The rows are grouped in 4 ways, from coarse to fine. Each group lies inside one group of the grouping before and may be the whole of it. The rows also spread widely along 15 directions, which tell nothing about the answers.
Known rows, each followed by its group in each grouping:
[ -8.4  12.4  23.0   2.3  18.4   8.2   0.9 -20.2  19.4 -11.2 -23.4  -2.0
 -37.0 -24.0   1.6 -33.8  22.9 -20.4 -39.9   2.4   9.8  13.2  22.3  24.4
   1.1] | gapi j_492 j_597 j_439
[  5.6   8.3  22.2  13.5  -5.5 -28.2 -43.1  29.2  24.6  16.2  -0.1   6.2
  14.5  16.6  10.9  22.0  30.0  22.4  54.7 -21.5 -40.0 -30.3 -16.2 -21.7
  24.9] | gapi j_492 j_150 j_716
[  3.6   2.1  21.2  34.5   9.5  -9.0  -6.0   7.8  16.7 -45.7  -8.6  -4.6
  -5.0  -1.1  -4.0  -6.8  -5.2  -0.5 -10.1 -30.1 -12.3 -23.5  -8.4  31.9
   6.5] | gapi j_492 j_150 j_105
[-14.7 -28.9 -27.1  -4.0 -13.5  14.5  18.4 -20.5  30.9   1.1  -7.1 -24.0
 -53.4 -20.9  -9.6 -10.9   6.7  19.3 -16.9  -7.2  29.1  36.4  11.4  41.0
  16.5] | gapi j_450 j_246 j_582
[-27.4  19.0 -11.9  18.8   2.8  19.2 -17.6 -38.8   2.7  -7.5 -16.7  19.9
 -12.1 -13.4   3.7 -37.6  -1.7  -6.7   4.3  -8.3   2.3   5.6  13.0   6.5
  11.8] | gapi j_450 j_413 j_762
[ -6.0  27.3 -10.9  17.1  -8.0   2.0   8.7  -0.7  -8.3  -8.3   1.5  21.7
   7.7  -6.0  -3.3 -10.8 -25.2  -8.7  16.9   3.1 -14.7  -6.5  -5.7 -29.5
   5.8] | Rosad j_996 j_156 j_878
[ 11.2  -5.1 -25.7  14.6  -8.0   1.6  -2.6   7.1  17.8   1.2  12.5   4.9
  -3.9 -16.5 -20.3   0.7 -17.5  14.1  23.6 -13.1  -4.9  28.7 -14.9   4.9
   2.4] | gapi j_696 j_67 j_700
[-23.5  -0.5  -3.7  33.6   7.7   5.9  -6.2 -16.3  10.4 -23.8  -2.0  -3.8
  -0.1 -12.4 -14.5 -18.2   6.5  -2.1  -2.2 -28.0  -7.2 -18.2 -34.7   7.5
  17.4] | Rosad j_608 j_934 j_901
[-18.0 -27.2  -4.2  15.4   2.3  -9.5  24.3 -16.1 -15.0 -39.8   9.4   7.5
  -2.6 -33.9 -35.4 -14.1  -8.7  -6.5 -20.9 -19.7  14.0 -14.8  -7.8  19.8
  27.5] | gapi j_696 j_94 j_495
[ 10.9  -6.3  28.5  14.7  15.7  -6.0  11.2   6.4   6.1   9.8  -3.4  -0.3
 -44.6 -28.5  -0.8  -7.4   9.9   0.5 -26.3  30.8  -7.8  12.6 -19.6  27.3
  13.3] | gapi j_450 j_413 j_271
[-10.0 -10.1  -1.8  -3.0   9.4 -14.3 -22.0 -28.0  14.2  -5.8   3.6  -3.4
  -4.0  -6.7 -18.3   3.9  15.3  -6.5   2.9 -14.6   9.7   4.3 -10.0  28.6
  11.2] | gapi j_450 j_246 j_266
[ 44.7  11.1  31.0  11.2  -3.1 -12.0  -7.0  14.5 -10.3  -3.2   0.5  14.3
   7.8 -19.8 -47.0   8.6   9.3 -11.3 -22.2 -50.6 -23.3  -5.5 -15.9  24.1
 -12.4] | Rosad j_996 j_983 j_242
[-25.5   8.8 -20.6 -13.1  -5.4 -22.8  -8.2   6.1 -10.1  -2.4  17.8  10.7
  33.2  -3.5  -4.8  -6.1  -2.4   5.4  18.2   8.4 -27.6 -30.8 -10.1 -59.3
  12.1] | gapi j_450 j_137 j_289
[ -2.9   2.9  -9.4  13.5  -1.8  -5.6 -33.8  -9.8   0.6 -23.2   3.4   6.8
  -3.6   7.5 -15.2   1.5 -20.5   6.5 -13.7 -32.7 -31.1   8.5  15.8  33.4
  13.9] | gapi j_450 j_413 j_762
[ -2.9 -13.0 -30.6  29.3  -9.1  17.5  32.8 -16.5  12.1 -26.2   4.8   8.6
 -31.0 -34.2 -22.4 -20.2 -35.6  -0.3  -0.2  -5.3  27.9  39.9   2.4  31.7
  13.5] | gapi j_696 j_94 j_495
[-18.5   5.6 -32.6  11.4   6.5  -2.2 -23.3 -20.6  33.1   1.8   7.5  -6.4
   6.7  -4.0   3.6 -13.0  10.1   6.7  45.0   9.1  -2.4   0.7 -42.3 -18.3
  -1.4] | gapi j_492 j_150 j_716
[-29.1  12.0  -4.4   6.1  -9.4   4.1   5.3  -4.5  23.8  24.3  -2.3 -24.5
 -15.1   6.0  17.2  22.4  17.7  -2.2   3.1  -7.7 -15.0   2.3  -4.3  -1.9
  14.7] | Rosad j_608 j_934 j_901
[ 28.4  22.4  27.7 -19.5  -2.1  -4.9 -39.1  -2.2  -0.2  31.9 -19.3  16.2
   5.3   6.6  -4.1  19.4  27.9  -6.0   8.3 -34.5  -4.9   2.6  31.9  18.0
 -17.3] | gapi j_450 j_413 j_271
[-22.7   0.0   8.8  18.0   1.0 -37.3 -24.5  10.9  31.0 -12.9  19.5  -7.2
  19.0   8.9 -16.2  26.8  12.1 -10.0   8.3 -36.3 -32.9  -3.8 -15.9  -1.2
  37.3] | Rosad j_608 j_934 j_901
[-17.2   0.0 -27.2  11.0 -10.5  12.5  -3.8 -22.5 -25.7   0.0   2.7  10.2
   1.9  14.5   4.4  16.2 -44.6  11.0   9.1   2.8  -6.9   0.5  17.5  23.5
   6.7] | gapi j_450 j_137 j_289
[ 19.4  27.5  -6.8  16.9 -17.1  10.8  22.0  17.2  28.3  12.4   7.9  -0.5
  -7.5 -25.2 -12.8  11.9   3.3  -9.3  27.8 -23.7  -1.4  18.4 -32.1 -16.5
 -11.2] | Rosad j_608 j_934 j_901
[-14.4   4.5  -3.7 -10.8  -6.3  19.3  37.2  26.1  14.7 -15.2   5.9 -16.6
 -20.1 -19.1  -2.6   0.0  -3.5   3.2  -7.3  -4.8  -1.6 -10.3  -2.9 -32.6
  17.5] | Rosad j_608 j_934 j_901
[ 18.1  12.0   8.9   0.3  15.8 -38.9 -22.0  -4.8   5.7 -12.3  11.5  17.8
   9.5  10.3  -9.4  11.4   4.9 -15.8  24.2  11.6  -1.3  -7.9 -13.6  -6.2
  -1.9] | Rosad j_996 j_983 j_242
[-25.6  17.3 -10.2  22.9  13.2  43.8  -5.2   7.0  54.5 -13.2  -2.8 -21.3
 -13.0  -3.5   9.0  -7.0 -28.5  -1.0  10.6 -11.7  -9.9  28.2 -12.5   7.8
   8.2] | gapi j_492 j_597 j_439
[ 37.3  19.1 -29.5  53.6 -25.0 -47.1  -8.1   2.9  25.2 -28.6   8.9  24.6
  -6.1  -5.1  -5.9 -12.5 -20.1   2.3  22.2 -14.4  -9.4  33.1   1.5  20.8
 -17.0] | gapi j_450 j_413 j_762
[-26.0  -1.0 -15.9   4.0 -19.1 -13.5  20.1  -9.7 -26.7  14.7   0.7  12.1
   2.2  -2.1   1.4   1.0  -2.5   1.9  -1.5   9.1  -1.2 -10.0  21.9 -18.6
  20.0] | Rosad j_608 j_934 j_901
[-24.1   1.0  -1.7  12.7  21.9  -2.1 -11.4 -20.5  24.2  -1.8   8.3   7.4
  11.0   0.1 -10.9   2.0 -12.3 -19.2  25.5   8.9  18.4  13.4 -21.0   5.1
  16.4] | Rosad j_996 j_983 j_242
[-27.6  -0.8 -36.6  28.9 -38.8   6.8  30.8  -2.3  -1.6  15.4  13.0  12.7
  -6.5 -30.9 -15.8  -4.4 -21.8   7.9  20.1  -5.6 -17.4  24.7  -5.9 -17.3
  34.6] | gapi j_492 j_597 j_439
[-30.2 -23.0 -11.5  25.5  18.9   1.1  24.2  12.8  32.5   0.0   2.7 -20.0
  17.1  -6.3   9.5  -8.0 -33.6   6.7  -7.6  20.6  35.7  20.4  -2.0  15.8
  -5.4] | gapi j_696 j_67 j_700
[ 31.3   0.2   3.5 -25.3   1.1 -13.7 -28.1   2.3 -35.0  22.7  -3.6  23.4
  21.3   3.1 -16.8   6.3  10.9  16.1  20.8  -2.9  -8.5 -26.1   5.0 -13.5
 -19.1] | gapi j_492 j_150 j_105
[ 16.2  25.2  28.4 -27.1 -30.7   7.0  13.4  15.9  12.1   9.9 -18.6 -12.4
 -10.1 -17.4  -8.2  21.4  41.5  -8.7 -18.4 -67.2  -6.7 -18.8  29.9   2.3
  -9.7] | gapi j_450 j_246 j_582

New rows. What belongs after each?
[ 18.5 -12.3  -7.5  -1.9 -27.5  -8.7  14.6  16.1 -14.9  24.9   7.7  -2.9
 -24.1   4.6   2.9  45.7 -18.5  23.0   4.7   5.1 -10.6  11.8  16.6  29.0
   8.6] | gapi j_450 j_413 j_271
[-11.3  16.3 -33.2  30.5  -7.9 -17.0  37.6  -3.0  35.7 -14.4  17.4 -25.2
 -19.6 -15.2  24.4  -2.2  -6.4  -5.7  14.0  42.2  -3.7   5.5 -45.8 -11.9
 -13.9] | gapi j_492 j_150 j_716
[ -2.2  17.9 -11.9 -19.8   5.6  10.6  -7.4  -4.8  12.9  20.7 -13.2  -7.5
  -6.8   6.6   5.4 -19.0   5.3   1.4 -18.0  10.3  -0.6  13.7  21.5 -10.7
 -24.1] | Rosad j_996 j_983 j_242
[  1.4   0.2  24.7  -6.6  -0.3 -15.0  11.6  17.2  -4.8   0.3  20.5  -4.7
 -14.4 -13.8 -13.2  40.5  -4.1  -5.8  -8.3   3.9 -30.4 -10.5 -18.1   7.4
  25.1] | gapi j_450 j_137 j_289
[ 16.9 -24.6   4.9  13.9  -7.2  -4.7  -0.8  32.0  -4.9  15.3  -1.7   2.2
   6.7  -3.0 -15.6   7.6 -13.4  35.9   8.8 -13.3  -6.4  -5.9  -2.9  14.2
   5.2] | gapi j_492 j_150 j_105
[-41.5  -6.0  27.5  21.2  -7.6  10.7  15.1  10.4  11.3   2.8 -19.6  10.2
  21.7 -28.6  -5.8 -25.1  17.5   1.8   8.9 -35.0  13.0 -33.3   8.6 -21.4
  37.0] | gapi j_492 j_150 j_716
[ -3.7  12.6   6.1  12.0  -3.4   6.1   8.8  10.6  26.6 -25.4   8.5   2.2
  -6.2 -17.1  -8.3  10.0  -9.6  -8.9  28.0 -18.0  -5.9  -1.7 -14.8  -6.7
  21.3] | gapi j_492 j_150 j_716
[  2.7 -25.3  -5.7 -14.1  15.0   3.3 -27.4  15.5  -8.9   0.1  -2.0   3.2
  14.8  33.9  -1.7  10.0 -25.1  35.7  24.0   3.6  10.6 -21.1  13.9  -0.3
   8.4] | Rosad j_996 j_983 j_242
[ -8.3  -9.8 -17.4   7.9  -2.5 -14.3  21.4  -1.1  -4.4 -29.6   3.5   7.7
  14.4 -43.7 -34.0 -48.4   5.1  -1.1 -30.9 -18.0   5.7  -8.8  -4.0 -19.4
  -5.5] | gapi j_696 j_67 j_700
[-11.8 -12.2   6.2  -3.0   8.0  -7.6 -12.2 -29.8 -28.0  17.3   1.4  18.2
  10.7   5.0   2.4  28.6  -3.4  -2.9  34.7  17.5  24.2 -20.0  -6.2  17.9
  12.6] | gapi j_450 j_413 j_271
[-14.4  11.5 -21.8   7.5  24.1  10.7 -14.3 -36.3  -0.5 -33.9  11.5  21.3
   0.4  -2.7  -7.4  -5.3 -39.1 -22.8  27.8  22.7  13.8  14.5  -6.5   7.1
   6.1] | gapi j_492 j_597 j_439
[-18.9 -16.7 -24.3  -2.3  -3.8  22.9  18.7 -11.5  -2.6  16.9  13.7 -18.7
   0.6 -25.6 -25.5  13.5 -17.1   3.4 -18.1 -10.1  -1.0  20.6 -21.1  20.8
  -0.8] | gapi j_696 j_67 j_700
[ -6.5  13.2  -2.6   4.0  -8.8   0.0  26.0 -26.2 -18.7   0.5  -3.8  -7.7
   8.7  -8.5  -0.5  18.2  -4.1 -24.1 -24.1  -6.7  12.2 -10.5   5.7  27.9
 -27.9] | gapi j_492 j_597 j_439
[  0.0  38.6  -7.4  -6.1  -3.9   4.0  18.0 -22.4   9.3 -14.8 -16.0  17.4
 -29.8  -7.0  23.6 -18.4 -12.8 -24.9  -2.0  25.5  24.7  22.6  47.2  -3.3
 -14.2] | gapi j_450 j_246 j_582
[ -4.3   2.1  27.4  31.9   2.2 -39.3  36.1  32.0  -1.3 -19.3  -3.8   4.8
  11.0   3.9  25.1   5.4 -24.6  -4.6 -10.5  31.3   5.2 -22.9  22.0  -0.2
   3.9] | gapi j_492 j_150 j_105
[ -8.8   4.1 -10.7 -19.6  -3.1  33.0  -5.5   1.8 -21.8  18.6   8.7  -8.3
  -9.7   6.4   0.7  32.9 -28.3  19.4   6.0   4.1 -33.0 -11.4  -7.6   1.1
   8.9] | gapi j_450 j_137 j_289
[ 11.2   0.3  -7.3   6.2 -36.7  -7.0  68.0   0.8   6.1 -11.8  -4.9 -24.1
 -57.7 -38.4   2.8  -3.2  47.5   4.2 -14.5 -10.2  16.1 -26.8 -20.8  -5.4
  -1.5] | Rosad j_608 j_934 j_901
[  3.4 -17.0  -1.3 -22.7   9.4 -15.9   1.2  -2.1 -13.7  20.6   3.8   2.2
  11.1   5.6  -8.2  20.1 -20.4   1.8 -18.5  19.2  25.4  13.6  30.9  26.3
 -14.2] | gapi j_450 j_137 j_289
[ -3.5  17.5  -5.5  16.9  -7.7 -42.5  -7.3   2.3 -18.1   9.4   3.1   9.4
   6.2  22.9  25.3  13.3 -15.9   3.1  -3.0  36.3 -40.0  -6.4  19.2  -2.1
  -3.2] | gapi j_492 j_150 j_105
[ -0.8 -18.9 -17.8 -11.4  22.5   7.2  -3.9  21.0  19.3 -15.1  13.8 -14.7
  -1.2  -6.8  -4.3 -10.7 -20.2  25.2  12.1  22.0   8.7  -7.0 -27.3 -17.9
  -2.0] | gapi j_450 j_413 j_762
[ -2.8  -0.7 -10.9  17.0  -1.8   4.1  11.1  19.4   2.2 -18.2   9.3   0.9
  11.3   3.4  -4.0   9.3 -54.6   9.3   1.7  -0.6  -4.5   6.0   8.0   7.9
   3.0] | gapi j_450 j_246 j_266
[ -0.9  -2.2   9.4   3.5  18.9 -32.7 -23.7  -2.8  -6.3  19.2  12.1  32.9
  23.4   6.0 -17.3   6.4 -14.6 -12.1  20.6  28.1   0.6  16.7   1.4  -6.8
  16.6] | Rosad j_996 j_983 j_242
[ 22.5  -0.3  42.9   2.7  23.5 -15.1 -52.6   6.2   7.2  -2.8 -20.7  21.5
  13.9  16.9  -3.6   9.5  16.2   3.7  17.6 -35.8   7.2 -13.6  26.9  32.2
   2.3] | gapi j_696 j_67 j_700
[ 28.7  -2.4  -0.4   4.8   1.4 -12.1 -29.0 -16.0  -5.2   9.7   0.6  10.0
 -11.0  -5.2 -29.2  11.4   4.0  -0.2 -11.3 -19.1 -15.5  27.6   1.5  49.4
  -8.7] | gapi j_492 j_597 j_439
[-16.6  13.3 -29.3 -20.6  -6.2  19.5  36.8   6.5  10.4   4.0  27.7 -35.5
 -33.5  -5.9   4.6  36.7 -21.8  -6.3 -10.9  27.9 -24.6  16.9 -23.7 -16.9
   5.4] | Rosad j_608 j_934 j_901
[-16.8 -12.7  15.1 -16.7  27.8  -1.5   4.7  28.6  12.4 -43.9   2.1  18.1
   6.0 -14.4  -7.5 -34.9 -22.3   6.3   2.6  16.1  23.9 -21.7  22.9 -40.0
  29.1] | gapi j_450 j_137 j_289
[-15.3  12.4  -8.1  -7.2 -11.8  -4.1  -5.8 -27.6 -18.5  25.8  -8.8  23.8
  39.0  -5.4 -24.3  -6.4   3.7 -19.7  -1.4 -28.6  15.0   3.0  26.9  -6.7
  -9.7] | Rosad j_996 j_983 j_242
[-24.1   5.5   4.6  16.7  -1.7   6.8  22.1  -7.8 -15.8 -10.2   4.5  17.4
  13.2 -30.6 -24.6  -9.2 -24.9 -21.9 -20.0  -8.7  -3.8   3.9   6.5   1.8
  17.8] | gapi j_492 j_597 j_439
[ 27.4 -19.3   8.3  14.2  23.2 -33.7 -15.9   0.4   3.6 -20.4   1.9  13.5
  -0.2 -11.6 -24.9 -19.4  -1.0   5.8  -6.3  10.3  10.6   2.9 -13.6  25.9
  -9.7] | gapi j_492 j_150 j_105
[ 15.8  -0.6   0.8  -9.1  -1.1  39.1  29.4   7.9 -21.9  13.7  -5.3   7.0
 -24.2 -31.3  -6.7  -6.2  -6.9  16.0  10.1   8.2  10.0 -14.3 -14.2 -12.0
  -4.7] | gapi j_696 j_94 j_495
[ 10.7  -0.7 -16.4  26.0   5.5  -9.6  12.8  -4.7 -22.6 -37.4  13.4  13.7
  12.8   1.9  -6.5   8.3 -50.4  -0.6  14.9  15.7   3.2 -17.6 -17.6  14.8
 -11.4] | gapi j_492 j_150 j_105
[ -8.0  52.2  32.0   8.1  10.0  22.7  21.3  29.5  37.3   9.8   1.2  -1.1
   5.8 -12.5  12.1  12.7 -10.8 -33.2  20.7   4.3 -14.2   1.3 -20.7 -40.7
   0.0] | Rosad j_996 j_983 j_242
[  6.8 -19.2  22.8  23.5  11.4   1.5  -7.2  -5.7 -16.5  22.4   0.2  18.2
  -8.2 -17.0 -13.7  15.9   4.5   9.6  33.8  10.8   5.0 -11.7 -39.3  22.7
  24.7] | gapi j_492 j_597 j_439
[-39.5   5.6 -13.9  17.9   5.3   8.1  15.7 -22.0  38.7  17.2 -13.3 -10.2
 -37.5 -24.0  25.0 -38.3  11.4  -2.9  -7.1  36.6  22.1  32.3   3.5   1.6
  10.4] | gapi j_450 j_413 j_762
[  2.0  -6.6 -17.6  -9.4  -5.7  15.7  29.7  -4.2  22.7  -9.9   0.6 -17.0
 -30.5 -16.6   6.3   6.1   1.9  10.0  22.4   7.2  37.3  -5.0 -18.2   1.9
  -5.5] | gapi j_450 j_246 j_582
[ 11.4   2.6  -8.9  -5.2 -15.5   2.9  16.4  14.5   6.5  18.5   1.8   1.4
   4.2 -18.4  -3.1   8.8   4.3  10.8  29.9  -9.1  19.4  -8.0 -10.0 -16.4
 -11.9] | gapi j_450 j_413 j_762
[-31.8  14.6   3.0 -15.0   6.1   1.4   1.7 -22.0  -7.1  -7.8   1.3 -11.2
   0.4   1.7   9.2  16.0  -2.2 -22.6 -24.6   4.2 -10.0 -14.6  12.4   7.7
   4.9] | gapi j_450 j_413 j_271
[  8.1  30.0 -12.7  31.1 -16.5  -7.5  18.7  10.9  -7.9  -4.8   7.9  28.3
  -3.2  -2.1  -1.0  -2.9 -42.7  -6.8  11.4  16.3 -25.4  17.3   7.7 -16.7
   6.3] | Rosad j_996 j_983 j_242
[-20.5 -32.8 -31.4   0.3 -14.3  22.6  13.4 -27.6 -14.1  11.9   5.3   2.1
 -21.0 -35.2 -32.7 -12.0  -6.0  18.6  -1.0  -8.3  14.8  13.4 -15.4  19.6
  25.4] | gapi j_450 j_413 j_271
[-21.2  11.2  24.9   4.2  14.8   2.4 -17.6 -14.9  -0.1  36.2  -9.8  22.5
  24.3 -10.0 -18.4  -7.0   7.2 -22.1  -0.3  -7.7   2.5   9.2   5.5  -2.0
  13.1] | Rosad j_996 j_983 j_242
[ 19.0  15.4  -6.4  11.3  11.9  13.7 -16.0  23.2  22.2 -10.8  -0.7  -7.1
  -1.5  15.8  18.3   4.9 -23.2  20.8  33.8   8.8 -13.8 -10.8 -19.7  -6.1
 -18.8] | gapi j_492 j_150 j_716
[ 15.0  11.9  -2.9  22.8 -25.3   6.2  37.0  13.0  25.6  -1.4   1.9  -8.7
 -19.0 -28.0  -6.4  12.4  -2.6  -0.7   8.6 -27.5  10.7   9.8 -16.5  16.5
  -9.4] | gapi j_450 j_137 j_289
[-16.1   0.9 -34.4  26.9  -4.9   3.9  25.1  -6.2  21.9 -10.1  18.0   3.0
 -16.9 -27.4 -20.1 -18.1 -30.5  -5.2  11.5  18.2  -2.5  35.0 -35.8 -11.9
  20.2] | Rosad j_996 j_156 j_878
[ -8.4 -18.0 -35.0 -16.7 -16.8 -23.5  12.7 -21.5 -20.0  24.2  14.3  16.7
  34.8  -7.2 -19.6  19.4  -7.8  -3.9  30.4   7.4  42.6   7.4  13.7  -5.8
 -10.3] | gapi j_492 j_597 j_439
[  7.6  28.9   6.3  -3.6   9.9   1.6 -18.9 -13.1  -9.4   8.9   8.0  13.7
  -2.7 -17.6 -20.0   3.3   1.7 -21.3  -9.3   2.8 -39.4  11.1 -17.2  -2.4
  -4.8] | gapi j_492 j_597 j_439
[ -7.3  20.5   6.3   7.9  -4.3   5.0   5.5  16.0  -2.3  28.0  14.6  10.6
  12.5 -17.8  -5.4  20.5 -20.4  -7.2  14.1   6.9 -28.6   8.9 -17.6 -18.9
  11.2] | gapi j_450 j_413 j_762
[-27.1   5.3 -31.6  35.6 -24.3  -1.3  25.9  -3.6  40.3   1.5  -1.1  -9.1
 -11.9 -26.7   4.7 -29.0   5.7   9.4  14.0 -10.1   5.8  11.3 -20.3 -13.3
   6.2] | gapi j_450 j_137 j_289
[  5.0  11.9   7.1   8.3   6.6  -3.4 -27.3  14.8  16.3  -7.8  -7.8  -8.9
  -6.8  29.0  24.4  18.4  -6.3  14.3  14.4  -1.6 -22.9 -12.1  10.4  11.3
   0.3] | gapi j_492 j_597 j_439
[ -2.6  12.1   4.4  -0.2   7.5 -21.4 -29.3  -1.8  -6.3  -2.6   7.6  24.4
  13.1  -0.2  -5.1  -0.9   1.8   1.5  25.9   3.1 -22.3 -18.8  -7.2 -21.9
  14.9] | gapi j_450 j_137 j_289
[  7.5  18.7  -3.6  -7.1  -2.5   1.9 -22.4 -13.7  -0.1  10.9 -19.9  19.3
  -7.0   9.2   2.8 -21.5  13.7   5.1  12.9  -6.0   3.1  -2.5  27.5 -10.7
  -7.0] | Rosad j_996 j_983 j_242
[ -4.7  -0.4 -11.3  27.6 -13.0  -7.6  15.6  31.9 -10.3   9.6  14.5   2.8
   2.2   7.7   2.4  22.9 -59.2  15.7 -15.9  20.4 -39.9  26.5  18.2  11.5
  13.9] | gapi j_492 j_597 j_439
[  3.6 -24.7  18.7   3.8  -4.1  -4.3  11.0   7.7 -23.9 -26.3  -5.6  -4.0
 -12.1 -10.3 -11.0   7.8  16.5  21.5  -3.7 -31.0  -2.1 -58.7  -8.7  13.2
  22.3] | gapi j_696 j_94 j_495
[  6.5   1.2  29.1 -11.2  -8.9   7.4  -7.7  27.2 -23.1  43.4  -8.4  -1.7
  -3.7  15.5  17.6  47.3  -2.2  24.6   9.5  -2.7 -24.3 -24.8  17.7   8.2
  12.1] | gapi j_450 j_413 j_762
[ 12.4  19.6 -11.5  24.3 -10.0  -9.6  -1.8   3.2 -14.6 -18.2   6.8  37.5
  -8.0 -18.6 -26.8 -27.0 -26.8  -2.5   1.7  -2.0 -34.7  11.9  -4.1 -20.1
  18.5] | Rosad j_996 j_156 j_878
